Every row belongs to one group in each of 4 separate groupings. Each group adds its own fixed numbers to the row, and there is some noise. The rows also spread widely along 13 directions, which tell nothing about the answers.
(in the rows, 128 means zero)
Known rows, each followed by its group in each grouping:
[119 102 134 125 165  97 126 159 152 148  95  51  90   4 125 134  52 147
 136 133 162  94 112 137 112 159 110 125 186  97 135 152 117 119  85 129
 165  43 103]
(1) z794 (3) (3)
[ 86 199  62 131 120 133 134 135 117  92 105 103  97 198 109 125 104 108
 104 148 146 141 172 119 118  90 142 128 156 161  73  71 146 113 130 135
  87 124 120]
(0) z483 (1) (5)
[160 123  87 150 144 133 143 129 144 109 137 123  99  95 130 105  92 109
 122 116 169  91 144 113 110 164 129 185 173 110 139 122 113  96  83 155
 109  78 132]
(1) z794 (0) (2)
[117 208 102 131 127 115  82 125 138 138  81 105 132 138 136 124  67 153
 160 185 144 127  85  99 156 148 156 129 189 174 157 100 191 148  33 170
 135 146  70]
(2) z483 (2) (0)
[ 20 126 103 129 111 107 113 169 142 148 137  97 133  62  82 147  72 169
 137 131 147 104 131 129 127 113 148  96 128 149 114 103 138 149 111 133
 129  58 104]
(2) z409 (2) (1)
[149 167 109 159 127 116 143 145 159 122 134 135  60  39 111 147 116 135
 134 122  82 127 105 117 132 104  46  98 106 125 154 133 116 129  87 151
  93 149  91]
(0) z409 (3) (2)
[136 127 119 156 156 111 138 139 107 109 107 131 174 124 130 182 125 131
 111 186 117 116  80 135 160 175  93 116 161 141 150 125 102 152 106 134
 156 206 115]
(2) z794 (1) (4)
[151  99 144  98 107 122  85 106 148 133 135 129 138  58 121 140 155 157
 104 142 103  76  80 166 126 189 104 126  79 103 150 200 104 162 130 107
 127 184  92]
(2) z409 (0) (1)
[ 76 128 102 149 137 110 111 182 138 125 141 113 155  80 110 159  96 163
 166 181 130  94 146 143 147 140 128 119 134 154 128 100 132 164 156 105
 174  98  72]
(2) z409 (0) (5)
[110  82 163 127 124  99 117 116 112 123 115 135  95 103 137  91  91 121
 113 120 118 160 142 105 139 115 126  99 162 144 123 150 163 149 134 137
 155  96 122]
(1) z409 (2) (0)
[106 114  83 130 142 135  84 120 152 157 114 110 155 129 130 132 102 148
 121 129 186 137  90 114 116 153 138 139 123 133 133  99 117 107  41 159
 102  51 146]
(2) z483 (1) (3)
[107 169 126  94 127 115  74 105 147 146  77  75 137 136 155  99  87 147
  79 155 161 109  74 140 129 170 118 115 145 134 139 147 140 131  72 130
 112 142  77]
(1) z409 (2) (4)
[208 110 132 150 150 125 198 114 140 117 125 158  83 126 183  94 142  90
  90 102 130 158 144 126 137 135  36 122 142  99 162 135  81  95 114 142
 108 135 140]
(1) z409 (3) (0)
[152  87 184 103 134 127 131 100 101 133 135 117 112 160 154 144 176 112
 133 154  98 151 149 161 129 138 178 128 166 114 130 157 147 133 177 105
 166 160 147]
(2) z483 (2) (5)
[157 105  91 156  89 134  58 137 151 105 152 181 114  65 111 106 120 159
 160 156 100  86 133 114 135 176  99 152  60 161 130 148 143 170 145 111
 135 114  54]
(0) z409 (0) (5)
[179  97 170 106 102 137  91  71 141 112 157 164 132 148 186  89 182 131
  97 131 116 114 122 150 149 160 125 141  86 108 176 208 133 138 153 131
 131 175 119]
(2) z483 (2) (3)
[117  68 153 125 126  83 135 129  75 136  84 142 139 114 128 157 114 124
  80 156  93 177  94 134 150 155  68  52 147 148 106 142 120 159 134 133
 154 170 133]
(2) z794 (3) (3)
[107 141 103  95 105 149  94  98 131 116 122  87 137 131 103 136 123 125
  77 136 163  69 107 169  92 187 180 160 132 101 110 156 114 120  98 120
  86 152 136]
(1) z483 (2) (5)
[146 136 147 120  76 113  89 115 139 177 101 152  87  74 140  99  97 149
 151 143  97 139  76 109 137 165 113 103 132 150 164 135 173 137  65 153
 112 135  78]
(1) z409 (3) (4)
[ 80 135 125  99 115 105 113 101 103 103  98 106 133 124 125  83  72 111
  57 121 141 118 127 124 134 120 151 108 191 141 113 152 163 152 112 153
 135 138 126]
(2) z409 (0) (5)
[158 151 132 109  90 125 135 108 124 101 142 135  63  66 111 101  94 112
 147 129 111  73 147 116 121 158 185 187 204 121 139 168 188 137 117 157
 127 160 111]
(2) z794 (0) (3)
[169 199 122 163 112 127 187 156 162 122 166 146  15  87 133 140 146 124
 197 140  70 138 170 109 137  86  84 137 133 136 163  99 149 110 139 133
 101 152  78]
(0) z409 (2) (4)
[130  70 127 140 125 128 140 142 138 114 138 126  94  51 131  86 100 117
 116 100 149  92 176 144 124 143 122 137 137  99 134 161 109 125 154 126
 149  44 128]
(2) z483 (3) (5)
[126  76 139  95 104 118 150 103  70 132  97 128 109 193 124 127 133  92
  85 143 133 161 148 142  97 181 165 130 193 133  53 115 135 105 159 115
 118 134 173]
(0) z794 (3) (3)
[ 96  99 113 117 102 119  89 125 145 193  85 108 131  94 142  88  71 152
 106 119 168 140  85 127 117 172 116  93 128 143 121  99 133 113  54 149
 106  29 113]
(0) z409 (3) (5)
[210 119 116 154 114 110 154 131 120 160  81 173 105  95 149  88  91 109
 124 154 120 130  82 112 154 218  46 118 163 142 169 124 126 132  77 149
 125 163  87]
(2) z409 (1) (4)
[168 101 104 149 175 119  90 135 133  97 102 113  84  98 126 164 140 139
 144 149 110 165 128 111 117 127  59 130  95 137  91 136 101 141 129 101
 143  99  96]
(2) z794 (3) (0)
[158  66 136 129 125 118 116 114 113 142 127 151  93 104 124 103  96 115
 150 129 130 154 128  89 115 158 167 157 187 142 120 131 169 124 101 143
 152  84 147]
(1) z409 (1) (3)
[ 96 148 184 100 113 117 145 113 144 181 148 104 120 137 170 116 128 137
 140 129 130 129 124 153 143 121 186 112 190 115 178 124 164 107 109 152
 130 125 129]
(2) z409 (2) (2)
[125 104 159 104 121 121  43  75 141  97 119 134 162 120 175  76 120 153
  62 139 134  98  82 129 153 153 123 119 114 132 163 209 138 160 119 135
 154 153  94]
(0) z409 (3) (4)
[ 56 166 109 100 140 101 197 146  99 109 101  66 147 158 123 129  88  98
  44 148 166  99 162 179 127 131 130 102 210 116  94 111 104 126 166 117
 127 163 130]
(2) z409 (0) (5)
[142  77 102 148 153 140 147 107 117 136 127 125  98 148 119 150 130  99
 117 107 156 185 119  90  94 122 138 146 159 121 118  86 107  84  57 151
  94  61 201]
(1) z483 (2) (4)
[123 143 169 128 141 113 133 109 168 112 166 128 124  94 180 126 147 142
 105 120 112 125 121 136 164  70  96  98 118 109 202 177 125 132 122 151
 142 163 118]
(1) z409 (1) (3)
[139 145 104 150 133 136  97 142 160 121 141 130  74 117 146  74  91 133
 183 123 155 125 183  91 133 107 165 173 158 145 143 113 179 111 120 154
 138  26  99]
(2) z483 (1) (2)
[ 99 117 106 136 100 123 113 128 133 163 108 134 149  94 138  99  67 141
 121 127 168 116  98 116 142 161 150 115 164 145 163 104 149 125  42 181
 122  64 128]
(2) z483 (3) (5)

New rows, each followed by its group in each grouping:
[176 104 127 124 117 132  94  99 128 162 119 159  93 174 149 155 188 134
 133 139  87 210  98 125 108 137  77  99  61 141 108 106 113 105 112 113
  76 140 123]
(1) z409 (3) (2)
[ 58 104 118 148 122 122 161 131 119  84 168 144 152 120 124 125 128 118
  62 106 129 119 165 142 149  85 110  99 117 130 131 137 101 148 165 136
 126 130 149]
(2) z409 (2) (5)
[103  77 104 130 144 133 110 135 130 119 125 102 136  95 109 157 132 136
  96 129 153 110 117 149 103 157 113 129 102 105 108 142  69 126 129 110
 125  87 145]
(2) z483 (3) (4)
[152 109 138 131 123 137  60  77 148 103 157 155 162 115 153 146 171 154
  95 135 105 111  68 131 142 147 115 128  74 120 169 182 113 145  86 153
 111 182 122]
(0) z794 (0) (2)
[214 143 101 163 143 124 148 129 116 102 115 162  98 148 155 121 120 107
 169 177 120 138 139  89 147 172 109 182 193 155 148  98 149 123 106 142
 146 153  95]
(2) z794 (0) (4)
[175  87 149 119 149 128 114 121 150 139 119 104  66  90 164 124 158 135
 139 117 124 149 139 139 111 142  82 134 104  99 125 152 102 105 143 101
 128  66 112]
(2) z794 (3) (4)
[130 112  95 144 114 136  97 131 132 101 124 152 129 161 144 102 143 128
  95 138 137 128 165 142 135 137  81 117  58 143 103 133 102 134 177 105
 114 109 100]
(1) z483 (1) (5)
[104 126 161 114 106 105 144 125 118 187  95 112 120 108 142 156 131 144
 120 140 110 158  91 162 139 160  88  60 126 123 131 119 120 128  99 136
 103 147 115]
(2) z794 (2) (0)
[ 98 132 124 178 141 105 218 179 143 140 158 127  84  45 125 135  74 116
 160 120 135 120 157 105 146  97 116 122 204 122 182  89 127 111  97 161
 145  75 132]
(1) z409 (2) (4)
[105 123 125 151  92 113 169 160 112 148 139 167  78 144 124 115 110 119
 171 139 109 165 190 112 136 121 131 111 151 163 106  72 160 125 163 126
 118  97 112]
(1) z409 (2) (0)
[ 99 140  92 131  89 127 110  96 108  90 136 171 125 148 110 107 110 115
  91 126 116 132 121  90 133 115 146 136 144 163 122 123 158 150 100 166
  97 160 134]
(2) z409 (0) (4)
[127 122 171  74 104 125 127 102 165 152 137  87  80  98 169  98 160 137
  90 100 138 110 143 184 109 124 112 103  87  69 142 183 106 101 158 117
  96 102 124]
(0) z483 (0) (3)
[168  90 141 103 127 131  66 104 135 169 105 115 107 143 144 120 155 140
 125 143 125 147  96 148 102 193 120 128  99 124 102 146 124 115 132  97
 115 114 106]
(0) z409 (1) (2)
[158 106 132 118  99 131 116  93 119 142 113 159 142 155 157 111 139 121
  86 148 131 124  89 140 128 201 115 132 129 129 144 142 112 121 105 129
 106 171 124]
(1) z409 (3) (4)
[164 157 168 114  94 132 140  98 154 160 131 140  67 124 188  93 149 126
 137 112 113 144 131 133 141 119 114 120 130 111 174 139 149  95 105 152
  90 128 111]
(1) z794 (1) (4)
[ 94 176  67 168  92 111 145 178 127 141 113 159 128 107 112 125  55 142
 157 167 139 108 133 104 162 158 103 121 154 182 133  68 156 141  86 168
 113 118  77]
(2) z794 (1) (3)
[137 126 129 141 124 114 112 151 146 115 132 127  81  78 144  70  69 133
 151 138 137  91 167 117 135 147 138 153 172 135 145 146 161 130 149 128
 158  74  75]
(1) z409 (3) (2)
[177 131 144 107 170 112 136 121 145 140 102  83  44 123 163 103 121 111
 140 126 133 174 154 116 117 105 100 135 170 119 120 134 149 102 134 118
 142  86 110]
(2) z409 (1) (3)
[209 124  56 160 144 130 113 155 116 106  87 151  90 150 105 145 138 117
 147 188 114 141 136 117 112 210  36 160  90 161  69 101  95 136 162  69
 115 156  63]
(2) z409 (1) (4)
[106 154 131 102 102 126 125 125 149 135 150 107  72 106 114 135 135 135
 133 127 116 122 148 144 105 116 140 132 114 117 115 137 142 117 140 117
  91 129 109]
(1) z409 (2) (3)
[102 106 150  96  89 109 123  92  86 164  66 124 148 184 156  91 106 112
  45 134 138 158 100 151 138 177 124  67 166 145  99 125 142 126 112 149
 107 146 141]
(0) z794 (1) (5)
[174 104 123 150 170 118 139 142 151 141 117 109 103  30 116 163 118 135
 149 139 120 114  87 135 125 170  73 129 140 100 152 150  89 136  85 123
 144 132 110]
(2) z409 (1) (0)
[107 133 172 109 127 105 137 112 129 118 118 115 132 138 182  97 121 126
  71 136 129 122 128 152 156 120 109  93 158 120 161 162 124 132 150 128
 148 159 109]
(1) z409 (3) (4)
[191 106 117 142 177 122 128 132 143 162 112  99  92  92 128 178 133 128
 158 148 126 158  81 123  98 167  97 140 153 111 137 105  98  96  62 122
 124 109 129]
(1) z409 (3) (2)
[149 145 106 106  75 140  94  80 142 158 124 156  77 108 114  91 108 127
 129  98 124 144  90  91 108 144 153 149 134 142 132 128 182 116  36 180
  59 117 134]
(2) z409 (1) (3)
[104 109  98 115 132 117 147 130  89 130  95 101 111 123  74 187 113 110
  99 144 127 153 104 136  90 154 132 110 166 123  74 107 109 123  97 132
 104 146 169]
(2) z483 (3) (3)
[100  84 187 115 108  86 138 157 110 131 136 125 105  68 138 133 125 146
 143 156  84 121 171 162 154 131 112  81 135 126 122 169 145 165 224 102
 186 133  88]
(2) z794 (0) (3)
[ 68 140 136 111 161 118  94 123 152 144 121  61 145 128 151 143  93 156
 136 151 168 131 100 121 125 112 193 134 202 136 145 104 150 112  72 141
 160  68 127]
(0) z409 (3) (4)
[182 144 142 140 107 116 183 128 146 165 130 167 100 139 192 102 146 120
 136 138 118 156 135 135 167 135  56  93 120 122 190 109 122 108 116 157
 110 138 108]
(2) z483 (0) (3)
[244 149 136 140 137 136 164 111 142 127 126 140  70  98 146 138 159 105
 152 161  96 105  99 136 127 194  92 171 170 105 169 150 116 111 111 118
 123 217 100]
(0) z409 (1) (4)
[103  69 139 115 109 119  69 127 127 132 130 137 112 139 151 104 160 151
 108 120 119 155 168 150 125 127  88  90  35 134  83 150 113 138 209  92
 116  64  98]
(2) z794 (0) (2)
[159 144 138 109 127 140 107 102 154 104 141 110 144 122 161 123 147 134
 106 154 142  67 119 171 135 168 145 155 129  97 171 176 113 128 126 123
 134 173 102]
(1) z483 (0) (5)
[ 99 127 121 124 139 143 116  93 129  75 181 137 139 192 130 158 182 120
  81 122 123 138 150 137 117  86 150 145 100 123 117 142 107 120 156 122
  98 167 160]
(1) z409 (2) (2)
[107 154 117 134  91 106 113 155 158 148 126 127  62  50 119 119  95 154
 155 128 107 133 141 117 132  95  82  84  88 137 141 127 151 136 110 144
 102  83  77]
(1) z483 (0) (3)
[ 88  86 150 111 155 114  94 119 140 123 127  87 166 129 161 124 112 145
  84 142 173 121 122 149 138 133 136 107 130 116 147 162 110 131 132 123
 163  87 131]
(1) z483 (2) (3)
[122 154 111 136 134 115 153 129 144 110 141 125  93 128 140 124 130 117
  96 118 124 138 151 133 127  93  77 108 116 118 135 122 107 113 133 136
  91 135 118]
(1) z409 (0) (2)
[100 119 127  84  63 126  78 117 132 167 114 115 114  89 106 112 116 150
 112 134 125  95 113 169 100 190 140 111  90 122  99 150 137 140 133 103
  87 125  88]
(1) z409 (0) (5)
[110 121 136 127 146 107 184 108 107  98 123 132 148 181 167  91 113  96
  42 114 154 146 144 124 159 107 108 106 192 135 146 132 118 126 130 156
 136 151 158]
(2) z409 (2) (1)
[ 98 122  66 132  75 120 147 144 106 157  96 150 108 127  79 105  73 117
  91 132 151 128 121 119  98 204 103 115 132 155  72  82 127 118  94 139
  63 106 125]
(0) z409 (2) (3)
[121  94 142 152 100 109 172 172 119 154 141 152  80  68 119 121  98 122
 182 136 108 131 176 122 144 136 135 112 168 134 141 115 157 133 160 140
 157  82 121]
(2) z483 (1) (3)
[121 145 168  88 134 104 104 112 150 161 102  78 118 130 186 104 123 144
 109 145 135 142 118 161 142 122 112  86 140 122 151 142 142 126 129 116
 143 120  84]
(1) z409 (0) (5)
[128 111 188 107 118 104 139 101 122 139 110 122  99 107 167  99 129 117
  78 119 103 149 112 145 145 118  85  70 143 112 156 176 129 135 142 130
 136 164 122]
(1) z409 (1) (4)
[ 67 136 116 163 135 109 199 179 123 100 151 121 127 102 125 165 130 126
  95 135 115 116 184 166 157  95  59  75 110 123 125 114  80 141 195 113
 127 135 112]
(2) z794 (2) (5)
[197 120  86 165 126 134  97 112 136 129  92 172 155 122 153  89  92 126
 116 158 157 108  66  96 156 218  84 153 137 151 179 129 120 135  38 167
 124 139 100]
(2) z483 (1) (4)
[116 193 110 137 104 132 121 162 188 138 154 110  65  54 124 142 127 166
 180 145 107  81 141 144 126 118 104 134  93 120 151 117 127 120 129 113
 102 110  55]
(0) z409 (3) (4)
[154  95 133 136 173 116 122 119 104  84 109 108 117 106 123 179 135 119
 118 163 105 137 109 125 128 146 111 141 170 124 115 153 111 143 129 114
 167 165 130]
(2) z794 (3) (4)
[ 45 146 114  96  54 134  87 132 132 165 125 104  94  86  79 134 115 157
 123 118 118 107 134 161 100 133 155  89  72 128  90 128 145 140 129 122
  65  95 104]
(2) z483 (2) (5)
[ 86 127 176 125 130 115 139 120 140  88 195 139 142 138 163 142 172 134
 107 133  96 116 165 157 160  66 141 105 119 114 168 164 122 140 200 123
 152 178 128]
(1) z409 (0) (2)
